The same things were measured in two ways. Each way mixes the same 9 hidden numbers, adds some noise and spreads widely along 6 directions of its own, which tell nothing about the thing.
In the rows, 128 means zero.
Some things both ways: the first way, then the second way.
[118 213 124 134 184 147 146 134  94 165  53 179 176 134  73  96 138 124
 141 126]
[163 104 140 126  98 179 115 121 103 177 115 115 100  89 129 167]

[107 129 111 105 101 158 106 138 129 103  93 158 144 137  97 133 131 122
 118 109]
[161 119  83 136 145 109 142 144 103 114  81 107 120 116 146 134]

[125 187  73 139  76 153 139 161  93 120 143 140 131 148  86 144 136 127
 153 133]
[154 123 123 117 145 119 138 135 155 137 107 109 136 132 113 102]

[133 159 125  95  57 147 117 122 116 126 113 123 134 133 125 140 158 118
  84 150]
[170  80 138  73 113 173 134 126 159 129  84  83 105 165 106  95]

[152 139 127 115 134 113 135 132 133 112 130 143 122 139 104  91 118 130
 136 141]
[155  78 170  94  73 183 115 137 132 167 122  75 100 108  99 139]

[130 175 132 112 115 167 137 117  91 101 165  86  92 124 139 148 137 133
 137 145]
[159 142 135 146 178 109 156  69 164  66 129 173 200 174 125 106]

[101 111 123 208 138 107 112 129 116 120 151 145  80  91 156 121 118 121
 169 109]
[106 112 152 125 152 101  96 139 133 176 133 103 147  82 108 154]

[107 142 115 122  90 104  91 157  86  90 172 115  93 112  92 128 129 138
 131 112]
[136  97 175  90 136  84 146 183 144 172  94 103 104 137  98 122]

[102 137  86 109  51 106 122 161 104 104 210 111 139 172  72 153 152 126
  90 117]
[108 154 210 110 165  92 157 114 162  97 113 134 124 113 172 108]

[112 162 171 164 159 117 148  99 112 136 152 102  98 117 144 109 169 124
 113 130]
[125 150 133 119 130 108 121 147 143  91 105 167 162 191 153  87]

[125 173 136 118 176 122  82 134  98 127 118 133 147 129 112 112 152 128
 140 111]
[170 138  97  93  90 125 143 167  81 147 134 153  86 170 101 127]

[160 116  81 155 104 130 126 126 145 119 228 115 111 130 129 139  99 147
 139 126]
[ 97  97 133 119 105 191 137 172 208 115 155 115 123 185 143  82]

[ 98 164 152 175 163 138 129  98 101 135 139  99  68  85 152 118 145 139
 122 107]
[112  96 153 198 175 121 119  81 145 106 127 177 177 135 139 160]

[ 87  79 116 152 112 144  66  70 185 118 154 170 140 121 189 131 144 110
 130 103]
[129  90  90 107 131 155 125 152 103 160 134 108  65 128 137 108]

[107 108 148 126 125 125  71 128 121  88 124  97  71 109 136 123 135 134
 125  95]
[150  30 105 131 114 132 113  97 108 117 134  88 103 107 169 156]

[117 102 106 144 118 140 106 123 128 136 104 169 131 136 133 126 120 102
 127  97]
[ 86 110 105 132 157 174 119 113 147 106 107 121 165 139 118 135]

[104 105  92 105  91 135  84 160 148 130  93 132 176 179  77 160 123 125
 112 118]
[143 136 147 147 106 149 110  91  68 145 139 118 104  46 145 168]

[152 150 153 128 133 118  98 126  76 165  79 141 137 126 136 120 137  91
 129 136]
[128 162 134  79 131 114 109 178 105 153 109 143 127 168  67 122]

[124 168 105 156  97 147 139 126  76 144 137 169 123 112 117 126 132 102
 136 114]
[175 109 176 105 137 109 113 120 140 160 145 103 109  84 134 168]

[127 108 114 148  89 122 110 154 132 117 127 105 105 151 104 140 135 126
 121 108]
[103 101 151 103 117 108  97 152 181 121 121  76  81 100 146 122]

[ 96 125 153  89  95 150  52 150 102  94  66 121 165 176  99 167 167  92
 143 121]
[129 166 136  82 127 164 126 108 117 112  58 111 175 140  79  99]

[ 93 192 118 164 150 100 142 126  99 152 136 179 150 110  96  89 172 125
 106 105]
[139  80 138 137 117 193 128 121  83 152  93 122 127 109 173 156]

[164 195 166  97 183 139 172  86  80 184  83 142 134 136 134  82 147 100
  85 140]
[130 117 138 170 155 196 121  80  74  95 102 201 169 173 139 163]

[150  84 128 142 154  71 108 101 172  99 216 170 126 159 148  63 169 106
 118  86]
[124 103  93  68  75 142 131 163 114  72 154  94  45 149 210 100]

[152 102 139 136 144 121 114 114 178 114 140 102 124 162 165 123 149 127
 127 141]
[133 142 107 123  98 149  99 161  71 144 114 130  80 126 106 121]

[184 155 119 146 174  75 134 156 107 163 176 102 140 147 103 110 128 142
 108 128]
[126 179 101 150  80 157 127 177  51  99 150 204 141 180 146 131]

Other things, the second way, with their names:
j265: [113  92 160 112 117 104 118 139 182 145 140  70  62  75 129 128]
j523: [144 120  91 117  98 211 132 133  63 117 130 147 164 181 101 136]
j53: [134 105 133  54 111 121 117 115 179  92 135 103  96 144 159 147]
j915: [166  87  97 121  80  75 120  95 113  66 182 154 119 161 176 145]
j905: [193 117 184 207 105  64 132 132  81 155 168 167 118  90 100 178]
j229: [142  98 137 175 143 154 120  61 161  72 114 139 164 126 164 127]
j259: [166 122 129  85  96 132 123 114 118 102 134 139 105 170 100 120]
j481: [103 133 146  99 121 126 108 140 158 124 122  83 115  86 128 144]
j888: [140 122 164  98  99  95 106 178 204 129 124 100 102 145 130 103]
j500: [113 160 166 168 157 148 130  56 125  81 155 193 158 124 125 171]
j766: [130 163 145 169 128 157 108 112  76 118 118 161 185 117  92 152]
j832: [133 148 190 170 151 127 138 149 157 141 100 139 149 110 118 132]
j236: [136 132 102 168 152  54 145 130 139  44 107 170 146 181 171  80]
j114: [112 148 106 198 134 168  90 113  62 121  96 179 195 145  93 120]
j957: [113 126  92 106 164 118 111 176 171 136  93 105 136 150 108 116]
j587: [104  86 167 116  83 246  92  89 132 105 120 122 127 145 157 109]
j699: [134 149 123 130 165  97 134 138 131 100 100 144 153 162  99 109]
j517: [120 143 140 135  88 191 109 175  84 140  83 127  84 113 120 146]
j869: [ 94 185 150 143 113 142 107 179  95 129 131 185 134 156  96 150]
j294: [124 150  89 106 159 104 134 184 129 164  67 105 144 133 100  94]
j532: [139 131 127  57  43 154 104 173 137 122 208 127  65 170 136 121]
j857: [110 107 110  49 155 133 143 159 176 110 104  82  85 159 162  94]
j634: [130  99  91 117 131 142 106 137  88 137 127 165 142 182 105 158]
j243: [161 163 136 129  81 103 121 159  79 128 125 145  99 122 109 134]
j601: [206 133  82 161 106  96 129 101 105  86 149 137 172 132 139 118]
j751: [110 132 127  36 160 158 130 102 181 105 103  88 178 143 143 132]
j301: [196 116 110 136  90  73 156 188 138 137 119  92  85  99 157 131]
j237: [139 114  46  98 103 109 120 134  82 132 144  99 133  93 207 139]
j446: [178 186 104  97  55 117 118 224  95 144 134 141  95 161  82 144]
j199: [111 123 191 184 166 104 102 116 122 114 136 167 139 107 152 154]
j474: [ 93 170 133 185 162 108 124  77 135  58 182 209 206 149 135 164]
j960: [128 145 107  92 102  99 103 160 142 128 139 146 118 169  98 125]
j632: [188 120 136 113  98 137 101  82  77 144 136 134 137 109  49 212]
j414: [184 179 145 109 123  55 120 117 103 125 145 134 151  86 121 177]
j29: [188 106 191 143 138 100 165 108 109 169 149 155 115 111 119 157]
j940: [126 138 153  49 132  29 128 155 206 140 174  72  88 107 120  90]
j872: [115 116 131  77 119 119 109 165 144 129 121 137  77 174  96 145]
j125: [ 95  99 137 114 152 147 118  99 185  83 130 149 140 178 147 125]
j590: [105  88  95 110 200 133 149 129 133 147  90 103 108 122 140 127]
j907: [126 102  84 117  70 154  92 138 152 100 169  98 100 119 171 121]
j491: [153  95  98  45  80 177 131 149 133 114 141 112 108 191 149 127]
j157: [152 158  99 112  94  95 138 170  83 128 205 175  88 165 148  98]
j36: [150 175  85  91 168 163 153  50 114  83 142 159 207 140 140 159]
j369: [115  97 141 114 134 166 129 127 198 115 138 109 145 166  97 102]
j64: [161  74 176 121 176  72 132  56 182 115 139 120 161 126 120 138]
j998: [152 135 124 102 117 126 124 150 127 129 132 116 106 122 113 160]
j90: [163 157 144 110  82  90 135 143 147 126 175 157 126 167  64 117]
j423: [110 105 129 227 191 145 126  93  74 118  89 161 139  81 209 120]
j777: [221  99 141 125  77  82 117 177 115 159 126 118  86 129 104 164]
j676: [111  94 146  95 163 114 118  95 197 119 160  89 112 101 190  90]
j196: [131  94 144 220 137 171 152  73 138  92 159 204 191 180 162  78]
j778: [148  93 170 150  69 150 105 135  94 158 158 136  96 108 115 165]
j639: [210  97  76 139 128 142 147  82  97 127 129 135 192 147 119 128]
j12: [110 104 126 140 142 133 133 117 122  97 139 129 111 115 167 161]
j256: [142 115 157 183 141 120 131 124 120 143 138 157 185 129 113 128]
j757: [170 151  66 101 122  87 144 128  92  85 118 177 164 204 100 142]
j484: [142 152 121 106 147 163 135 112 119 121 148 161 191 166 116 133]
j617: [151 187 130 153 145 104 139 172  77 169 150 148 144  94  93 148]
j874: [105 134  75 144 162 185 143 108 106 128 133 145 184 138 134  94]
j819: [ 98 160 157 127 132 143 119 101 163  78 134 155 147 136 157 132]
j584: [126 129 179 117 119  95 117 151 148 138 138 158 139 182  65 109]
j180: [ 82  98 111 110 174 145 141 161 154 112 107 117 105 169 174  63]
j511: [101  66 102 170 130 158  93  96 121 111 141 123 124 101 180 145]
j176: [168 153 117 117  92 130 135 178 145  93 137 119  95 148 178  77]
j797: [135  34 117 177 124 168 118 127 116 143 122 135 127 143 172 133]
j954: [108 176  99 122 163 134 121 119 120  73 110 190 186 199 111 117]
j185: [ 84 178 159 161 152 112 103 113  95  86 120 163 160  91 178 153]
j419: [ 85  92 151  61 148 183  98 115 210 114 110  80 172 170  91 105]
j565: [112 103  97 104 179 145 105 109 107 122  73 116 118 126 139 150]
j948: [117 117 188 114 182 102 141  96 182 114 137 143 136 149 132  99]
j63: [ 76 147 124  64 142 161  99 125 141  95 134 152 163 179 134 164]
j666: [107 102 123  87 131  94 106 112 178  90 157 106  94 131 208  71]
j161: [134 177 171 208 160 102 115 133 129 123 135 191 174 119  79 173]
j343: [179 132 128  73  65  88 114 153 122 115 189 120  63 141 149 117]
j200: [122  98 108  62 109 196 147  92 139  73 131  98 115 156 163 113]
j83: [ 85 180 174  78  86 181  95 154 133 125 135 138 114 140  86 147]
j359: [147  99  93 212 117  84  93 146 105 121 139 171 160 151 131 118]
j306: [117 107  84 135 132 142 155 145 109 115 122 132 118 145 186  90]
j220: [168 116 141 114  96  85 130 125 111 121 171 148 119 148 101 146]
j946: [165  91 185  80 133 152 119  75 136 167 128  68 102  40 124 196]
j558: [153 167 136  84 128  58 138 150 154 134 135 128 122 151  73  99]
j28: [147  91 132  80  98  73 109 160 164 147 155  67  55  96 131 130]
j989: [160 142 116  93 139  84 130 127 124  93 149 154 139 177 133 122]
j433: [ 99  66 137 161 175 133 130  93 121 148 131 118 107  66 193 170]
j823: [194 130 100 135  65 140 143 153  74 109 118 142 161 178  95 114]
j395: [110 118 128  65 136 141 124 125 202 108 140 113 159 165 172 104]
j992: [155 161 173 150 139 144 146 128  81 124 114 167 127 129  84 168]
j268: [164 136 106 162 143  90 138 145  78 143 128 178 180 149 139 130]
j227: [143 146 119 208 127 184 115  90  99 103 121 183 218 125 156 140]
j886: [105 152 185  50 141  48 121 141 158 113 101 129 147 165 105 107]
j17: [114 133  70 120  74 167 116 204 119  96 126 117  65 155 202  73]
j121: [112 108 131 106 155 152 112 105 146 105 144 115 126 121 174 150]
j839: [127 144 193 134 149 141 110  68 171 102 143 160 186 139  63 176]
j887: [164  72  94  21  83 169 138 137 111 109 118 103 113 216 129 102]
j6: [143 168 121 112 124  91 118 139 144 111 155 157 169 165 108 123]
j388: [192 173  88 118 123 101 145 115  81 104 162 157 197 118 141 214]
j571: [142 113 136  25 116 119 146 131 176 119 154 114  99 185 125 104]
j293: [122 150 157  64  90 157 128 111 149  79 138 132 160 173 122 116]

Some of these things the first way, each followed by its name:
[ 91 136  72 212  78 139 147 114 148 151 164 128  68 125 131 120 140 133
 125  89] -> j359
[ 68  98 134 118 132 187  63 127 136  78  72 149 144 139 111 165 106 118
 190 115] -> j294
[136 117 131 119  94 122 101  95 138 143 149 133 132 124 153 127 123 116
 109 150] -> j180
[155  79 132 106 123 163 131  85 166 103 150 127  95 131 167 121  80 124
 141 146] -> j369
[131 143 142 146 172 127 126 145 114 136  97  87 102 138 122 129 125 137
 131 126] -> j960
[ 88 144 124 159 174 119 113 133 123 110 148 111 102 103 129 124 125 157
 140 116] -> j433
[139 144 114 133 101 146 148 138 130 108 172  96 114 123 104 151 107 156
 124 151] -> j832
[150 121 142 156 138 137 142 111 156 137 125  80  93 150 169 130 133 127
 135 157] -> j114
[139 132 136 110 145 130 141 158  91 107 130  88 100 146 107 138 127 130
  99 113] -> j53
[ 93 141  85  89  59 176 128 118 125 154  67 169 157 122 102 150  91 124
  85 144] -> j639
[107 177 181 197 168  85 115 101 124 155 138  88 102 101 169 106 191 135
 127 150] -> j666
[122 165  64 158  95 117 106 180  89 122 133 161 117 156  63 109 138 117
 165  85] -> j28
[113 112 145 138 152 122  77 112 155 104 154  90 106 114 149 133 130 153
 131 122] -> j90
[142 124  77 136 141 113 155 126 128 127 170 200 128 161 102  72 123 103
 126  81] -> j12
[104 130 155 142  97 128  90 109 128 155 101  99 130  95 155 163 123 134
 108 169] -> j676
[168 133 102 135  73 108 178 133 140 134 173 101  94 129 153 125 130 137
  71 163] -> j699
[170 104 140 140 169 106 131 131 136 148 143  97 123 143 136 126 108 132
 109 132] -> j869
[124 123 128 155 146 122 134 106 105 159 122 136  94 107 166 112 125 110
  93 105] -> j634
[126 114 118 113 111 145 108 119 116  99 157 155 133 144 134 131 136 101
 132 107] -> j857
[153  75 159 111 217 149 140 120  83 111 124 131  99 163 143 122  84  83
 152  92] -> j63
[142  70 122 102 171 136  96  94 172  97 205 109 120 165 151 126  78 135
 165 133] -> j157
[159  90 113  68 138 165 140  93 149  79 180 170 129 177 129  98 106 100
 138 108] -> j992
[188 114 148  88 170 122 102 110 113 131 115 157 139 138 142  94  97 101
 141 134] -> j523
[127 167 119 167  65 114 135 148 106 173 108 108 123 106  96 143 143 136
  77 136] -> j888
[140  89 123 136 107 137 110 118 143 123 140 128 123 145 146 141 120 109
 125 123] -> j766
[127 159 132 116 173 144 130 145  77 139  97 138 166 120 133 157 118 117
 120 141] -> j36
[ 88 162 116 162 127 128 113 131  90 139 147 123 111  92 116 142 118 142
 132 123] -> j268
[116 161  94 111 133 148 131 153 136  92 112 173 149 127  42 100 101 158
 149 115] -> j301
[137  73 110 137 117 116 130 146 159 106 132 144 124 150 117 125 103 121
 122 118] -> j481
[131 135  98 131  91  97 115 157 141 143 131 126 152 159  88 123 152 132
  84 119] -> j243
[123 134  96 162 143 157 221  99 174 150 153 144 130 145 127 117 103 141
 106 149] -> j227
[125 127 143  83 118 162 122 133 101 145  28 131 139 154 121 143 124  97
  93 132] -> j565
[158  87 131 131 140 122 136 130 188 164  69 109 139 137 124 130  81 149
  85 156] -> j907
[146 135 104 177 140 160 160 102 128 128 172 151  95 122 146 113 119 116
 152 105] -> j161
[110 111  94 153 104 109  99 134 141 124 178 121 112 140 109 123 136 136
 110  86] -> j778
[155 165 107 126  93 143 139 158 118 120 128  87 106 128 108 145 116 153
 125 158] -> j601
[143 146 123 132 162 149 136 106  79 143 140 181 140 126 140 117 101  93
 163 127] -> j484
[143 130 118 112 146 121 132 129 100 130 146 153 133 139 114 111 122 112
 106 107] -> j491
[126 122 111 114 108 129 114 115 148 116 158 116  94 113 105 110  96 157
 111 122] -> j905
[124 147 151 155 181 120 154 126 104 117 115 164 117 109 124  94 129 116
 144 123] -> j414
[132 137 125 165 126 120 129 127 103 155 135 123 113 107 140 136 119 123
 118 131] -> j6
[110  98 141  81 151 141 107  91 124 108 136 162 133 143 136 110 109 102
 124 115] -> j571
[152 101 154 157 158  90 122 119 134 174 131  71  99  87 173 136 103 154
  60 143] -> j474
[109 143 186  97 118  80  72 173  46 120  88  60  98 133  86 143 145 119
 107 134] -> j886
[101  60  86 142 158 153 143 122 118  88 173 219 126 116 125 121  72 102
 138  59] -> j388
[140 111  97 128  90 124 125 134 127 155 105 179 154 124 114 124 116 111
  79 110] -> j998
[118 156  96 111  89 132 100 154  92 142  95 138 142 115 115 148 118 128
 107 139] -> j590
[167 123  88 144 163 106 165 141 120 155 145 197 165 213  90  80 138  77
 142  89] -> j83
[157 151 140 113 157 152 137 135  77 138 112  99 116 163 128 139 129 102
 135 129] -> j954
